The same things were measured in two ways. Each way mixes the same 8 hidden numbers, adds some noise and spreads widely along 5 directions of its own, which tell nothing about the thing.
(in the rows, 128 means zero)
Some things both ways: the first way, then the second way.
[184 124 108 113 154 166 106  62  72 120 160 124  58  94 128 138 136]
[183 160 126 138 126 110  52 125 162 136  94 131 135 114 105 142 148 106
 105 130 130 133]

[182 125 185 178 175 134 154  92 120  34 144  95 149 102 224 128 166]
[143 115 118 143  96 130 150 149 132 135 109 134 111 108 110 160  49 139
 131 100 203 139]

[ 70 109 120 100 128  97 111 109 156 159 119 137 139 145  67 117 133]
[139 128 101 148 119 137 130 139 143 134 149  93 107  92 133 153 149 128
 137 163  96 134]

[185 136  73 203 126 111 185 107 176  88 139  54 111 145 100 144  77]
[158 161 153 125 120 132  93 165 124 156 103 154 143 125 121 134 125 116
 122 115 174 123]

[ 98  94  88  96 127 125  54 134  65 113 130  97 104 139 172 179 120]
[150  89 115  89 169 128 100 130 168 131  66 168 194 176 118 121 133  97
 141  82 164  76]

[166  55  49 146 131 113 116 121 122 100 177 171 145 128 192 185 146]
[122 187 128 116 105 147  69 127 136 142 127 115 149 118 119 154 172 144
 152 146  74 105]

[163 111 152 252 150 156 159 157 200  94 129 139 148 107 151 144 123]
[ 73 129 143 111 134 123 180 145 123  48 176 108 181 124 120 104  88 157
 174 145 170 149]

[158 133 138 164 150 130 152  98 120 145 150 152 138 112 130 139 171]
[166 141 148 167 121 158 150 148 143 149 134  96 157 126 152 148 162  76
 125 169 107 114]

[166 137 126 163 117 161 177 126 152  69 110  75 140 137 213 123  96]
[110 105 111 125  85 112 149 104 101 109 130 141  60 134 151 102  55 159
 145  88 176 129]

[190 130  99 161 134 125 161 108 126 137 166 183 104 105 112 136 126]
[114 104 100 164 119 104 123  95 127  52 154 128 104 123 205 110 155 131
 154 142 140 176]

[149 151 167 129 143  98 173 137 146  82 135 165 158  89 144  69 145]
[157 159 139 151  89 127  91 137 109 144  82 174 118 106 121 175 113 130
 131 128 198 163]

[111 145  91 105 113 121  94 135 105 140 154 119  89 147 134 154  55]
[148 113 128  88 135 120  98 118 134 129  94 145 196 184  94  96 129  93
 128 115 135 112]

[ 52 114 137 112 119  99  96 175 176 146 120 177 176 121  94  79 134]
[163 159 156 178 114 152 128 148 140 133 135  98 119 110 184 144 155 102
 137 137 128 111]

[104 132 118 115 134  70 132 131 146 179 156 203 109 129  48 145 107]
[165 138 111 138 144 107  82 103 138 110 110 144  68  88 149 130 182 116
 142 163 131 140]

[147 160 163 134 137 118 176 139 137 122 119 158 128 106 125 107 127]
[147  81 114 146 142 103 136  96 124  80 106 175 105 135 181 104 136 101
 146 134 196 158]

[124 111 129  59 152 102 128 113 112  99 144 163 132 117 136 107 135]
[152 120 114 128  87 155 109 111 112 120 119 123 156 142 109 145 102 121
 179 143 159 182]

[ 51 102  93 108  97 135  50 152 111 186 121 124 134 148 142 160 136]
[109 154 118  82 133 128 107 156 152 182 101 145 132 125  90 141 117 148
 107  98 102  40]

[158 119  97 162 130 123 146 145 137  66 129  70 137 133 176 151 113]
[172 118 154 138 139 135 114 143 141 142  98 171 111 148 187  94 107  90
 134  77 209 104]

[116 162 112 122  99 125 143 110 143 126 140 106 128 152 137  98  67]
[111  97 105 115 111 121 139 112 132 121 108 156 175 168 123 131 108 116
 126 121 139 124]

[110 125 125  92 116 140 112 125 108 137 125 137 141 121 178 123 148]
[146 146 125 117 115 133 100 128 143 176  91 166 115 132 122 138 113 119
 111 110 137  84]

[ 24 166 161  97 114 102  85 159 114 192 122 173 164 155  83  90  95]
[129 150 135 159  56 109 162 107 100 140  94 136  50  99 105 171  49 158
 104 114 173 112]

[131 145 104  80 107 144 128  99  98 193 134 164 128 120 127 101 158]
[112 125  94 134 136 112 106 104 178 143 116 209 117 127 181 123 135 108
  89 139 129 109]

[178 126 191 216 179  78 179 149 174  46 159 154 170  71 164 117 171]
[161 144 157 164 135 130 140 201 125 126 153 109 203 112 132 143 173  81
 109 188 148 183]

[146 143 141 132 137 101 121 159 107 122 179 197 120  90 188 148 120]
[135 119 139  98 107 134 118 134 104 116 123 130 204 183 101 100 109 110
 153 124 154 153]

[122 118 121 174 131 116 151 124 174  80 118  79 148 157 132 130  86]
[120 156 121 128  94 112 128 153 110 145 133 109 109  91  82 157 113 154
 108 153 118 134]

Other things, the second way, with their names:
(248): [148 104 135 121 104 158 149 168  93 134 142  62 127 146 128 115 103 135
 186  92 149 120]
(115): [102 111  98 141 110  88 175 156 118  92 166 102 114  86  97 139  92 156
 105 165 143 173]
(871): [154 140 119 138 101  58 117 113 107 136 119 138  78 105  87 113 130 113
  48 175 115 154]
(393): [164  96 123 166 132 135 127  95 154 110  82 163 109 145 208 135 136  88
 151  99 180 106]
(714): [104  74  92 135 140 115 178 144 141  84 168 135 138 118 157 107  98 125
 138 151 169 173]
(183): [135 110 109 115 141  98 137 160 108 135 131  97 144 121  89 131 185 115
 107 173  83 125]
(909): [182  93 143 156 116 150 152 147 114 138 108  89 107 150 169 122 126  91
 159  91 161 102]
(435): [112 108 118 120 102 101 150 106  93  88 128 114  62 127 135 102  83 162
 157  97 163 120]
(321): [155 134 119 144 137 102 136 128 154 154 138 131  75 101 146 102 141  95
  72 162 101 100]
(891): [126 145 143 100  92 113 140  78 100 119  66 177 109 134  65 141  65 145
 141 132 191 112]
(340): [117  93 112 140  92 120 176 147  98 103 171  98 149 137 124 112  93 122
 133 158 144 187]
(139): [156 140 123 172 131 108 123 159 149 159 123 116 101  99 164 150 184  97
  69 151  90  97]
(478): [108 110  92 126 109  80 128  90  96  87 108 132  67 111 128 136 149 157
 135 141 117 130]
(76): [150  93 113 130 140 155 113  99 149  97 141 118 194 178 180  97 176  72
 173 152 106 146]
(185): [157 140 120 141  85 154 134 158 117 176 104  72 131 106  71 202 131 132
 137 140 100 110]
(560): [101 122 115 102 111 120 131 120 116 126 109 173 165 150 108 134 115 132
 131 138 145 126]
(206): [144 153 154 122  91 153 127 137  91 136 141  83 140 143 115 116 128 125
 167 139 117 125]
(1046): [137 103 116 150 131 116 139 101 122  86 171 120 115 138 194  73 168  93
 142 177 115 165]
(102): [133 107 118 166 126 144 150 139 113  75 174  69 150 117 182 136 194 112
 185 182 107 179]
(1009): [135 118 109  91 159 113 110 151 149 145 112 139 143 119  93 124 144 123
 120 137 123 100]
(1121): [124 149 122 141  99 113 140 176 131 167 155 133 107  95 119 132  89 135
  74 141 137 135]
(494): [135 100 119  93 133 137 124 116 109 125  91 157 160 159 110 126 139 115
 174 131 158 121]
(1145): [ 91 120 102 119 138 102 134 142 138 115 136 172 122 107 141 129 127 147
 114 144 146 130]
(350): [105 129  99 117 113 130 134 171 118 145 192  76 154 118 114 120 159 135
 118 179  52 146]
(39): [125  70 117 150 134 121 176 148 127 116 146 136 141 160 201  93 132  90
 119 120 152 129]
(683): [139  86 109 149 154  93 147 157 127  98 125  95  87 106 163 127 164 126
 126 111 136 108]
(374): [184 144 168 171 101 170 135 133 116 155  86 106 115 140 177 158 155  89
 159 109 147  78]
(501): [128  69  98 149 112 146 187 139 123 112 144  96 153 139 140 145 115 110
 156 147 139 155]
(1169): [ 75 159 117 131 101 105 111 126 148 107 120 166 216 140 114 168 135 143
  92 147 111 135]
(992): [145 119 127 136 132 133 121 108 151 136  78 200 163 143 147 150 136  89
 125 142 173 121]
(1029): [129 138 122 112 126 131  89 113 147 112 110 165 138 135 141 120 109 134
 154 105 168 124]
(1035): [151  90 111 165 142 140 162 105 167  99 142 118 111 128 199 112 134  86
 146 145 140 122]
(1020): [179  73 124 170 146 121 163 147  93 136 130 103  63 124 210 106 210  74
 139 157 125 125]
(412): [141 124 135 114 139 123 113 137 138 111 130 146 130 135 145  86 102 119
 145 108 178 129]
(353): [164 124 128 136 126 138  93 106 128 142  83 169 110 143 173 132 163  99
 151 122 152 114]
(1178): [128 130 119 138 130 124 172 131 149 149 160 136  33  82 162  96  87 128
 109 151 137  92]
(1192): [165 103  92 133 146  92 101  95 169 151  92 186  95 127 145 112 147  80
  72 147 126 115]
(781): [180  80 132 117 160 165 152 173 152 157 117  86 188 167 125 109 136  69
 152 110 137  87]
(192): [143 158 127 180 101 114 115 138 146 135 120 168  92  83 166 165 119 122
  93 145 169 153]
(671): [179 122 139 165 119 166 154 129 150 118 119  73 130 119 143 152 115  98
 172 125 153 114]
(813): [147 112 129 149 125 148 152 135 132 116 141 155 158 124 152 130 121  93
 151 176 185 182]
(692): [137  82  93 146 136 111 140 146 143  98 171 105 119 123 170  96 124 112
 129 136 139 169]
(983): [133 119  97 133 108 114 135 146 111 120 148  85 170 108  66 161 157 123
 123 203  86 185]
(852): [148 135 100 129 119 115  74  91 142 119 123 177 111 116 147 118 146 113
 130 166 137 173]
(142): [122 122 116 113  91 111 134 153  86 115 156  76 165 141  76 120 123 136
 130 152 105 168]
(369): [142 150 116 152 149 120 112 174 177 137 158  83 170 100 135 145 195 102
  91 171  61 115]
(653): [131 109  91 124 162 117 100  97 185 115 118 204 159 130 160 117 157  88
 113 172 137 144]
(85): [129 129 126 100 130 159 119 124 155 125 113 151 176 145 117 128  95 125
 171 116 163 112]
(253): [169 121 117 142 124 115 113  86 141 119  90 156  74 111 139 132 121 109
 135 136 165 127]
(815): [109 103  93 166 103  96 157 120 120 108 151 127  59 104 185 126 125 139
 107 137 125 141]
(82): [123 136  77 114 120  83 110  94 142 134 119 187  51  64  84 141 104 150
  92 189 137 159]
(507): [122 137 138 141 121 124 142 169 119 113 166  80 140 126 154 111 146 128
 129 132 110 122]
(89): [123 127  93 122 140 112 109 119 156 136 113 161 113 104 131 146 157 125
 112 158 109 111]
(1129): [157 151 150 115 125 111  95 154 125 147  81 160 135 125  95 136 111 125
 110 102 185 111]
(1118): [125 100 129  96 169 139 148 122 182  94 147 148 204 164 134  68  95  90
 146 135 162 116]
(564): [139 137 114 120 114 123  99 166 126 192  77 190 172 130  95 184 155 109
  87 148 136 125]
(1005): [173  87 132 137 133 138 141 136 124 107 121  97 124 150 154 101 119  98
 167 100 172 128]
(972): [181 158 138 107 150 122  69 129 149 157 104 140 138 123 100 108 171  89
 116 156 113 109]
(68): [ 96 115  93 134  95  65 140 109 108 100 112 180  91 107 110 145  91 155
  87 145 166 165]
(1041): [133  95 105 130  97 137 146 149 106 133 141  84  65 126 157 116  84 154
 164  70 149 112]
(760): [138 125 101 162 146 120 110 126 172 117 142 137 121 103 190 137 189 100
 114 165  99 132]
(59): [119 138 129 126  89 121 140  92 148  91 105 148 122 126 100 136  20 153
 139  93 204 125]
(363): [140 117 104 127 120 120 115 121 122 101 153  86 140 128 122 114 159 119
 150 164  95 161]
(442): [111 143  91 107 117  80  94  84 157  87 124 151 104 101  85 119  86 159
 109 138 136 143]
(844): [127  65  65 122 133  99 112 118 135 115 117 146 101 137 157 115 139 125
 128 112 132 145]
(1136): [158 158 128 120 124 133 101 124 138 125 128  94  58  81 110 121 111 150
 162 122 139 107]
(710): [180 158 133 136 132 126  74 136 136 151 141  99 117 119 140 103 196  90
 117 169  76 128]
(1180): [135 107 145 144 135 138 154 130 149  88 106 146 141 140 175 122  86 118
 162  81 213 106]
(1119): [185 145 145 103 127 131  70 165 108 165  79 134 190 143  62 149 163  97
 132 140 148 143]
(1101): [114 149 112  83 109  79  90 136 102 124 142 128 146 128  57 101 130 146
  98 161  98 158]
(1147): [113 111 130 102 132 144 130 140 134 111 133 118 208 180 139 104 132 114
 162 110 125 107]
(750): [157 123  94 145 120 112 112 164 127 159 131 124 152  94  92 172 178 101
  91 205 100 183]
(387): [159 134 123 169 126 112 125 161 152 128 134  93  98  91 150 143 135 119
 104 122 133 122]
(594): [128 146 144 115 151 120 108 126 161  94 129 171 223 145 118 109 142  93
 123 172 156 154]
(1018): [148  80 136 112 139 162 168 148 115 116  96 103 155 156 124 133 109 116
 204  92 187  99]
(858): [196 147 130 146 128 104  72  98 134  87  99  90 115 103  96 140 167 107
 147 157 133 160]
(261): [154 123 101 122 135  87  99 145 139 136  93 138  95  90  88 152 129 138
 101 123 151 126]
(1139): [152 130 136 144 127  89 125 132 140 142  81 166 153 141 115 140 141  88
  62 136 143 105]
(1080): [142 133 115 131 162 106  91 151 154 153  69 190 113 103 148 167 186 119
 105 122 146  80]
(1141): [149 121 133 132  90 118 144 128  74 100 139  51  76 121 109 112 112 148
 168 122 133 139]
(934): [131 118 107 100 136 113 118 169 149 131 112 144 215 126  51 156 105 124
 109 144 162 159]
(131): [132 146 140  92 140 115 124 118 129 116  83 145 107 111  79 133 102 150
 152 113 170  76]
(554): [122 155 110  90  92 134  94 108 105 145 111 129 153 132  60 151 135 143
 151 166  93 137]
(111): [176 165 155 175 114 149 128 182 146 192 143 128 109  97 167 140 137  85
  86 153 135 121]
(409): [ 92 142 128 100 105 140 159 147 148 140 159 147 132 127 112 101  25 153
 123 110 167 106]
(900): [148 143 120 124  86 107 104 150  97 151  93 112 128 119  64 170 121 144
 114 122 131 135]
(669): [132 105 104 131 159 104 141 161 154 129 151 113 129 112 143 108 165 104
  94 154  98 112]
(30): [169 161 125 146 144  88  70 139 157 136 107 185 124  85 118 140 163  97
  72 177 158 166]
(416): [146 100 115 160 124 120 159 133 131 117 149  91 103 122 167 115 145 102
 120 147 111 126]
(308): [182  98 157 143 109 156 146 135  95 137  89  99 154 178 145 127 141  82
 172 104 160 111]
(1151): [113 201 142 120  85 125 101 133 119 144 149 141 115  98  99 131  98 156
 116 159 125 137]
(712): [147 111  98 156 142 111 109 149 147 139 105 165 149 110 152 170 191  95
 100 169 130 152]
(621): [109 125 120 124 146 102 124 149 165  99 130 163 201 134 125 127 126 115
 100 139 153 141]
(786): [141 118 110 171 137 106 127 125 165 126 127 125 111 119 188 135 179  96
  86 142  90  99]
(511): [132 124 104 112 112 131  90 125 108 126 123 158 142 127 123 139 143 132
 162 154 151 178]
(87): [108 139 131 123 128 116 122 123 121 106 135 177 144 127 154 113 145 121
 131 163 151 148]
(487): [151 136 149 172  72 115 124  91  93  78 106 129  77 128 173 126  89 136
 157  97 202 160]
(581): [140  62 100 167 109 130 195 156 108 136 146  94  73 122 182 126 112 114
 132 119 144 129]
(96): [136 144 108 142  97 130 133 172 118 188 131  98  76  89 113 169 135 144
 105 135  90  97]
(530): [127 116 116 133 117 106 106 151 113 128 106 143 121 131 146 140 143 135
 122 101 147 123]
(525): [108 109 105 139 120  92 146 149 125  93 141 149 128 105 129 135  98 144
 113 137 180 175]
(719): [160 136 134 163  87 157 124 172  91 178 155 105  93 122 180 130 155 109
 137 143 119 149]
(557): [100 119 125 145  80 128 165 159 106 113 150 108 167 146 133 142  84 144
 129 113 150 151]
(866): [121 170 125 131 114 105  89 135 158 134  90 194 118  95 115 166  93 153
 100 109 183 119]
(711): [114 127 106 137  87 113 145 139 106 126 171 106 162 127 104 128 133 121
 103 195  88 185]
(190): [ 95 127  82 134 122  99 111  98 164 102 119 159 142 118 133 156 141 138
 104 150 100 127]
(195): [136 130 116 126 119 119 100 112 134 117  89 176 130 117 118 157 117 134
 140 133 178 142]
(1138): [139 118 125 129 154 123  86 131 156 113 105 185 172 153 184 113 168  94
 134 117 161 127]
(575): [165 147 136 136 115 123  80 114 122 129  77 170 102 116 138 148 135 123
 146 117 184 133]
(476): [158 137 150 154 119 148 149 140 141 115 131  92  89 104 156 130  91 127
 160 104 174 104]

Some of these things the first way, each followed by its name:
[128 117 126 129 147 108 161  90 165  74 112  71 121 160  98 117  87] => (983)
[103  84 126  75 163  64 132 118 125  52 114  79 157 157 124 135 132] => (750)
[145 117  77 129 128  83 111 141 101 148 180 185 117 104 124 156 135] => (1138)
[ 88 138 107 116 102  94 110 160 136 129 121 119 132 128 113 107  98] => (530)
[160 139 162 144 148 158 110  81  79 166 134 110  79  91 150 162 191] => (781)
[ 57 108 152  82 126 161  83 145 164 176  70 148 114 118  85  93 140] => (1136)
[137 116  73 138 130  93 124  86  95 183 167 145 107 157  82 192 129] => (89)
[155 130 102  51 132 212 123  72  53 229  93 161  60 100  91 124 198] => (554)
[144 142 112 155 108 142 172 128 146 115 103 106 122 151 135 133  82] => (478)
[ 82 148 176  86 119 181  80 173  86 209  87 202 110  83 137 106 176] => (435)
[ 76 141 135 125 126 111  98 159 131 174 122 156 106 135  79 149  86] => (1141)
[107 135 103 144 110 129 155 126 175  79  81  16 126 169 108 110  66] => (909)
[ 80 134 155 131 135  45 136 127 155 110 159 146 165 156 118 127 100] => (501)
[102 110  78  91 123 157  89 105  83 164 106  99 114 147 103 135 139] => (786)
[ 97 135 132 115 128 125 109 138 139 137 111 100 104 134  89 124  92] => (1005)
[ 63 163 159  91 121 104 119 166 130 136 105 150 153 138 110  78  93] => (68)
[236 164 196 201 171 129 248  75 171  88 152 158 141  79 157 100 184] => (813)
[160 124  77 115 119 106 163 111 115 134 141 134 121 136 122 148 123] => (353)
[160 158 141 129 126 125 176 130 146 180 146 203 112 100 111 116 135] => (1046)
[141  93 104  82 140 103 158 130 135  79 115 127 139 124 140 124 142] => (511)
[ 61 114 108  74 135  48 103 136 119 143 126 141 149 150  56 114 130] => (712)
[ 50 117  99  64 113  96  58 164 127 193 142 199 124 126  72 106  99] => (1029)
[128 140 121 143 125 139 134 124 127 198 115 146 113 114  76 126 167] => (1145)
[ 90 141 108 160 115 103 105 141 175 125 146 113 130 142  80 105  60] => (621)
[ 74 136 159 169 118 136 110 165 170 156 106 147 134 139 113 128  94] => (131)
[ 87 150 161 119 130 110 111 136 116 193 154 181 130 128 133 149 136] => (321)
[136 125 169 143 133 191 113 151 141 141  90 146 132  63 172  91 196] => (507)
[125 137 117 121 120 119 156 133 132 143 108 128 120 135 117 135 115] => (494)
[ 76 111 176 107 155 107 103 158 136 122 109 148 156 116 133 118 167] => (714)
[ 77 131 130 132 117  72 116 172 141 154 149 199 176 128 124 115 129] => (374)
[ 35  90  48 114 110  43  73 166 122 160 120 107 146 187  40 168  96] => (1080)
[121 134 172 151 149 163  99 125 115 192 124 185 111  80 106 120 194] => (476)
[127 148 185 106 151 145 121 113 140 124 119 172  83  87  99  79  99] => (858)
[ 58 133 178  63 123 160  69 145 137 144 113 178 121 109 144  69  94] => (442)
[223 144 101 175 153 136 194  58 105 116 176 111 100 127 144 172 130] => (711)
[174 125  99 168 145 128 163 145 134  50 139 113 140 132 161 131  71] => (487)
[123 113 124 109 134 102 119 111 126 166 154 195 135 105 112 121 168] => (760)
[ 79  86 106  76 147 104  79 135 111 111 118 101 120 141 107 146 129] => (692)
[135 151 148 130 130 110 135 151 103 130 136 158 130 104 159 132 133] => (308)
[116 132 130 112 128 114 171 145 122 166  67  97 127 137  76 141 161] => (1020)
[140  82  71  74 152  87 124 135  68 143 133 141 140 125 125 176 210] => (719)
[ 99 100 123  94 146 147 108 112 111 137 106 121 140 145 127 136 156] => (1035)
[136 109 110 140 146 136  95 136  83 113 136 125 144 113 167 137 161] => (557)
[156 115  87  70 146 103 144  99  99 143 161 175 105 129 110 146 125] => (852)
[141 130 122 147 118 122 166 146 152  76 126 119 168 139 199 120 107] => (560)
[111  92  78 128 118 138  97 149 132  64 130 117 181 144 185  95 101] => (1169)
[149 116 107 173 129 108 165 146 146  38 128  52 170 152 204 154 106] => (39)
[154 123 123 190 147 148 116 126 105 124 140 130 126 106 139 153 150] => (1180)
[ 93 128 150 109 124 128 131  96 155 100  94  78 145 143 122  84 127] => (185)
[ 84 190 207  86 134 114 119 163 108 163 144 198 124 106 143  99 100] => (871)
[176  74 103 128 146 172 144  93 121  92 104  77 121 116 195 162 193] => (350)
[ 87 134 149 115 123 133 123 137 147 134  98 112 140 132 127 103 127] => (416)
[140 150 157 133 140 146 125  92 110 133 111 100  84 109 114 126 139] => (261)
[150 115 139 131 142 156 134 140 136 144 137 195 146  88 174 116 172] => (1151)
[186 105 145 110 160 194 134 106  80 116 112 136  93  76 200 154 195] => (972)
